All rows are made from the same 14 directions, up to rounding. Whole rows:
In the rows, 100 means zero.
88  102  102  93  77  103  136  97  83  126  106  83  98  102  90  117  99  81  77  116  126  126  121  96
105  80  85  124  110  89  104  110  97  112  110  97  93  95  98  118  98  92  78  126  121  139  110  101
98  93  68  78  70  126  67  68  96  118  92  93  67  91  81  97  99  107  129  61  65  92  131  79
98  93  77  95  78  100  111  111  121  81  121  128  142  124  87  92  102  109  109  102  107  101  93  119
125  120  144  65  78  81  136  104  133  41  93  96  119  96  89  70  120  103  120  89  98  97  75  131
125  91  128  133  98  70  118  98  100  95  83  74  115  97  110  87  117  88  109  115  108  79  109  98
89  95  66  123  84  101  97  119  101  118  95  81  111  140  125  97  77  102  109  85  80  81  142  110
130  102  105  134  116  90  87  133  112  108  134  125  111  115  96  104  84  102  101  53  81  76  76  129
101  114  121  92  97  111  107  99  77  104  95  76  69  86  87  114  128  109  109  72  80  84  88  122
87  77  69  52  91  95  97  101  65  89  53  82  101  85  114  66  116  109  116  99  77  94  127  108
92  113  108  95  105  111  105  98  99  90  75  89  96  100  101  98  114  106  118  96  88  68  97  105
111  95  114  124  100  79  99  123  111  99  95  101  117  98  116  85  97  99  92  91  98  81  100  105
112  88  96  126  45  99  141  85  92  113  96  87  122  102  81  112  131  89  103  116  133  98  105  105
97  88  102  156  54  91  77  95  104  117  123  71  96  110  119  109  118  123  92  91  98  103  111  101
114  92  81  141  80  91  75  98  80  138  124  87  94  116  127  110  76  100  75  89  118  131  107  100
120  142  109  70  128  90  97  118  80  112  138  79  106  126  80  101  64  98  84  57  135  150  108  146

Rows cut short, each followed by the rest of it:
98  142  137  136  91  110  94  91  101  130  152  67  81  122  86  139  97  108  84  73  121 -> 115  98  110
92  123  100  96  91  121  106  88  78  133  112  98  87  96  87  127  91  93  72  97  140 -> 130  90  97
71  94  92  88  77  113  83  87  133  74  150  112  93  119  89  111  110  128  111  106  68 -> 120  98  96
91  114  101  121  106  113  118  119  111  117  90  122  123  102  92  114  93  90  83  103  130 -> 77  90  98
93  92  68  78  135  93  107  111  120  51  105  88  104  133  97  99  95  110  123  138  94 -> 142  123  128
96  69  77  99  67  75  96  79  73  108  108  105  142  118  142  71  84  92  83  142  123 -> 125  109  73
97  79  61  96  76  97  100  136  107  76  117  108  86  127  139  100  86  117  90  93  62 -> 135  88  144
107  104  111  103  91  95  105  105  87  91  131  128  122  125  130  96  90  103  92  97  90 -> 90  47  116
84  115  131  82  144  88  105  118  110  85  97  91  117  100  90  87  103  102  106  103  92 -> 75  116  101
63  113  125  120  53  105  97  90  112  111  114  90  115  99  115  106  114  117  68  116  130 -> 105  96  78
96  91  69  108  108  103  102  115  81  120  125  133  136  118  93  109  88  98  83  107  127 -> 108  87  113
99  126  121  120  133  106  88  108  123  66  65  84  96  101  110  98  118  121  125  99  93 -> 60  83  115
129  107  85  133  78  113  77  74  126  98  80  104  87  87  97  106  97  103  105  97  136 -> 117  85  88
81  91  77  92  99  117  98  104  74  90  64  88  80  81  107  110  134  121  99  115  101 -> 105  87  120
118  93  134  133  64  89  98  87  112  98  115  67  67  92  102  108  128  108  115  77  63 -> 86  102  101
90  107  140  117  97  89  87  86  116  99  113  91  101  86  105  98  110  106  85  114  113 -> 102  96  72
106  109  89  119  102  103  109  115  126  108  128  83  82  129  85  125  78  94  103  87  94 -> 126  131  117
132  80  101  117  111  85  94  73  86  94  117  108  93  89  99  107  107  91  98  130  118 -> 133  73  91
70  131  142  95  136  104  75  87  123  106  112  73  92  80  58  110  114  114  97  100  122 -> 101  135  72
62  94  78  97  92  91  129  151  92  99  93  85  138  119  110  100  110  114  70  122  127 -> 119  127  140
107  99  75  106  76  103  90  114  105  93  114  125  101  122  140  97  69  106  82  91  96 -> 123  67  118
84  115  94  82  101  132  85  56  108  64  83  104  90  102  92  105  126  123  138  120  94 -> 84  72  88
93  114  112  132  67  119  142  105  67  118  113  108  118  130  121  128  115  98  92  100  102 -> 58  48  125
93  107  119  85  107  86  110  108  93  91  92  76  120  102  91  83  119  107  113  94  96 -> 78  120  113
93  129  119  128  154  107  86  106  95  106  88  81  72  112  136  120  75  97  87  115  107 -> 99  87  96
135  126  97  93  86  91  96  93  134  74  93  88  117  133  106  71  66  94  129  73  107 -> 104  114  113
81  97  99  129  95  111  81  92  92  116  84  92  80  94  134  111  100  107  85  115  98 -> 91  94  77
71  117  86  103  124  112  115  114  107  90  86  74  94  123  108  122  94  105  92  136  123 -> 126  120  114
140  98  92  102  72  95  114  102  149  67  87  117  88  82  91  96  91  89  95  105  127 -> 149  82  110
109  75  73  150  98  98  121  130  88  111  83  81  70  106  128  131  106  94  86  119  92 -> 115  101  129
103  82  74  120  101  119  94  111  157  97  127  160  93  96  71  122  85  94  101  98  83 -> 101  88  83
81  116  123  95  113  110  90  106  126  69  101  124  101  97  115  98  105  118  98  107  87 -> 81  59  97
104  109  166  107  117  89  117  91  125  107  124  129  115  83  80  98  100  76  98  100  87 -> 51  83  57
113  107  109  89  90  95  118  109  101  86  96  88  102  97  86  96  116  103  108  86  102 -> 102  97  128
109  99  105  92  89  98  73  92  74  78  76  91  78  75  134  86  122  126  94  94  99 -> 114  56  118
110  104  94  93  99  107  92  91  76  98  105  102  84  106  117  104  96  105  101  92  92 -> 109  71  113
90  97  70  90  107  122  86  103  89  90  66  78  48  79  101  119  119  119  102  102  94 -> 129  101  121
89  104  99  71  94  106  77  88  109  82  96  121  104  87  105  82  98  113  98  100  102 -> 107  82  86
100  106  101  87  99  102  119  124  110  88  102  119  99  103  110  102  87  95  84  98  97 -> 112  77  118
87  102  85  107  93  121  89  100  110  95  63  85  66  91  114  107  107  111  110  96  80 -> 88  108  98
120  121  88  113  103  111  72  95  132  87  72  100  96  93  91  93  92  110  115  78  123 -> 100  99  104
82  100  122  124  75  100  85  81  92  104  115  88  115  100  102  101  135  124  103  103  101 -> 73  90  89
79  129  96  70  104  111  87  83  81  106  89  87  119  110  103  88  88  108  94  104  138 -> 112  109  93
101  109  110  91  133  104  119  93  117  92  102  105  115  88  42  113  118  92  112  120  133 -> 103  112  95
78  99  102  85  97  126  107  103  78  122  74  135  96  59  91  110  117  97  76  99  111 -> 75  66  84
99  67  93  130  73  93  113  100  59  115  125  91  93  102  109  123  137  109  91  114  86 -> 104  81  119
98  98  78  85  163  93  80  126  101  99  149  114  120  126  59  107  86  110  113  84  89 -> 112  123  128
74  120  105  75  95  122  77  52  105  100  107  103  93  97  96  103  92  105  97  123  125 -> 123  98  56
92  109  99  79  90  116  135  101  98  96  79  107  99  101  98  105  100  86  102  109  101 -> 89  92  102
87  86  74  118  55  94  80  97  107  102  95  79  128  120  112  79  111  123  116  89  93 -> 82  138  100
111  72  92  98  136  79  127  121  94  93  103  99  106  124  106  93  90  78  127  110  45 -> 71  126  108
104  121  137  126  107  100  112  85  100  120  134  106  131  112  70  115  110  92  105  97  123 -> 66  88  89
91  81  81  108  60  97  93  98  87  114  94  72  97  92  95  98  125  115  99  91  100 -> 109  132  107
82  73  81  85  68  92  147  130  83  108  96  98  113  104  105  101  109  89  80  116  94 -> 112  120  119
97  87  95  85  91  73  44  120  96  94  156  111  126  107  105  68  97  139  89  54  80 -> 119  101  124
87  107  120  82  86  107  122  109  94  112  120  127  121  101  88  99  103  93  93  82  87 -> 66  82  98
109  58  87  128  94  73  113  112  90  106  65  108  138  92  123  73  110  85  104  124  94 -> 58  116  84
107  79  86  117  17  103  73  104  121  109  151  115  82  92  97  106  111  127  83  50  76 -> 129  86  114
152  79  80  114  114  73  86  112  81  96  107  97  86  111  128  88  75  91  104  82  83 -> 127  90  129
115  92  123  93  101  93  90  105  87  97  101  88  62  75  100  97  120  108  110  63  49 -> 81  89  113
118  111  105  108  111  108  95  83  115  66  74  109  104  109  113  89  105  105  137  103  85 -> 61  68  101
124  92  87  148  65  108  93  103  154  72  97  77  41  89  98  131  118  118  104  98  94 -> 148  97  123
72  123  102  93  98  97  46  110  118  105  109  82  109  100  107  80  85  133  80  72  120 -> 121  130  96
135  80  48  152  125  108  51  86  64  163  102  114  87  103  99  117  69  86  102  74  110 -> 93  109  83
100  80  95  130  87  100  102  98  122  99  99  107  80  88  110  116  103  95  87  126  99 -> 117  96  82
94  98  108  69  80  104  115  97  119  85  72  126  101  75  108  80  94  88  93  108  97 -> 94  88  77
135  98  126  126  94  83  109  83  82  103  165  93  106  117  72  121  125  103  111  88  101 -> 111  73  126
71  121  102  83  95  129  110  90  99  108  92  114  115  104  81  107  107  102  107  98  107 -> 66  95  87
133  102  102  119  99  97  77  76  83  107  113  92  72  95  110  110  94  100  96  93  113 -> 132  74  102
88  111  73  93  104  120  136  120  92  126  70  119  105  124  129  108  48  63  81  112  109 -> 91  106  92
120  113  106  95  168  76  99  99  99  79  71  67  106  111  104  85  82  86  117  129  124 -> 115  129  104
100  81  94  110  83  81  90  101  98  92  111  91  119  113  113  83  109  112  109  100  85 -> 94  113  105
101  81  84  98  85  92  81  92  71  76  129  78  65  128  151  103  103  124  106  107  51 -> 135  77  127
103  104  99  99  118  112  89  82  80  122  115  101  76  106  98  116  86  91  106  91  83 -> 95  97  86
114  98  108  90  112  90  116  115  91  93  82  104  106  98  109  85  97  89  109  90  81 -> 73  92  112
84  124  78  71  144  122  77  101  84  81  59  109  99  110  128  88  80  112  110  105  102 -> 87  79  107
83  101  119  70  108  75  116  114  89  81  125  104  162  134  106  67  103  106  113  103  83 -> 67  107  114
64  97  70  101  135  131  124  117  98  105  102  122  99  132  98  133  92  93  112  127  70 -> 69  101  101
117  80  77  75  104  89  120  112  56  112  64  96  109  88  103  80  100  82  104  93  98 -> 92  113  116
114  99  110  113  107  88  96  88  99  130  95  58  80  77  64  108  106  86  98  93  125 -> 122  157  83
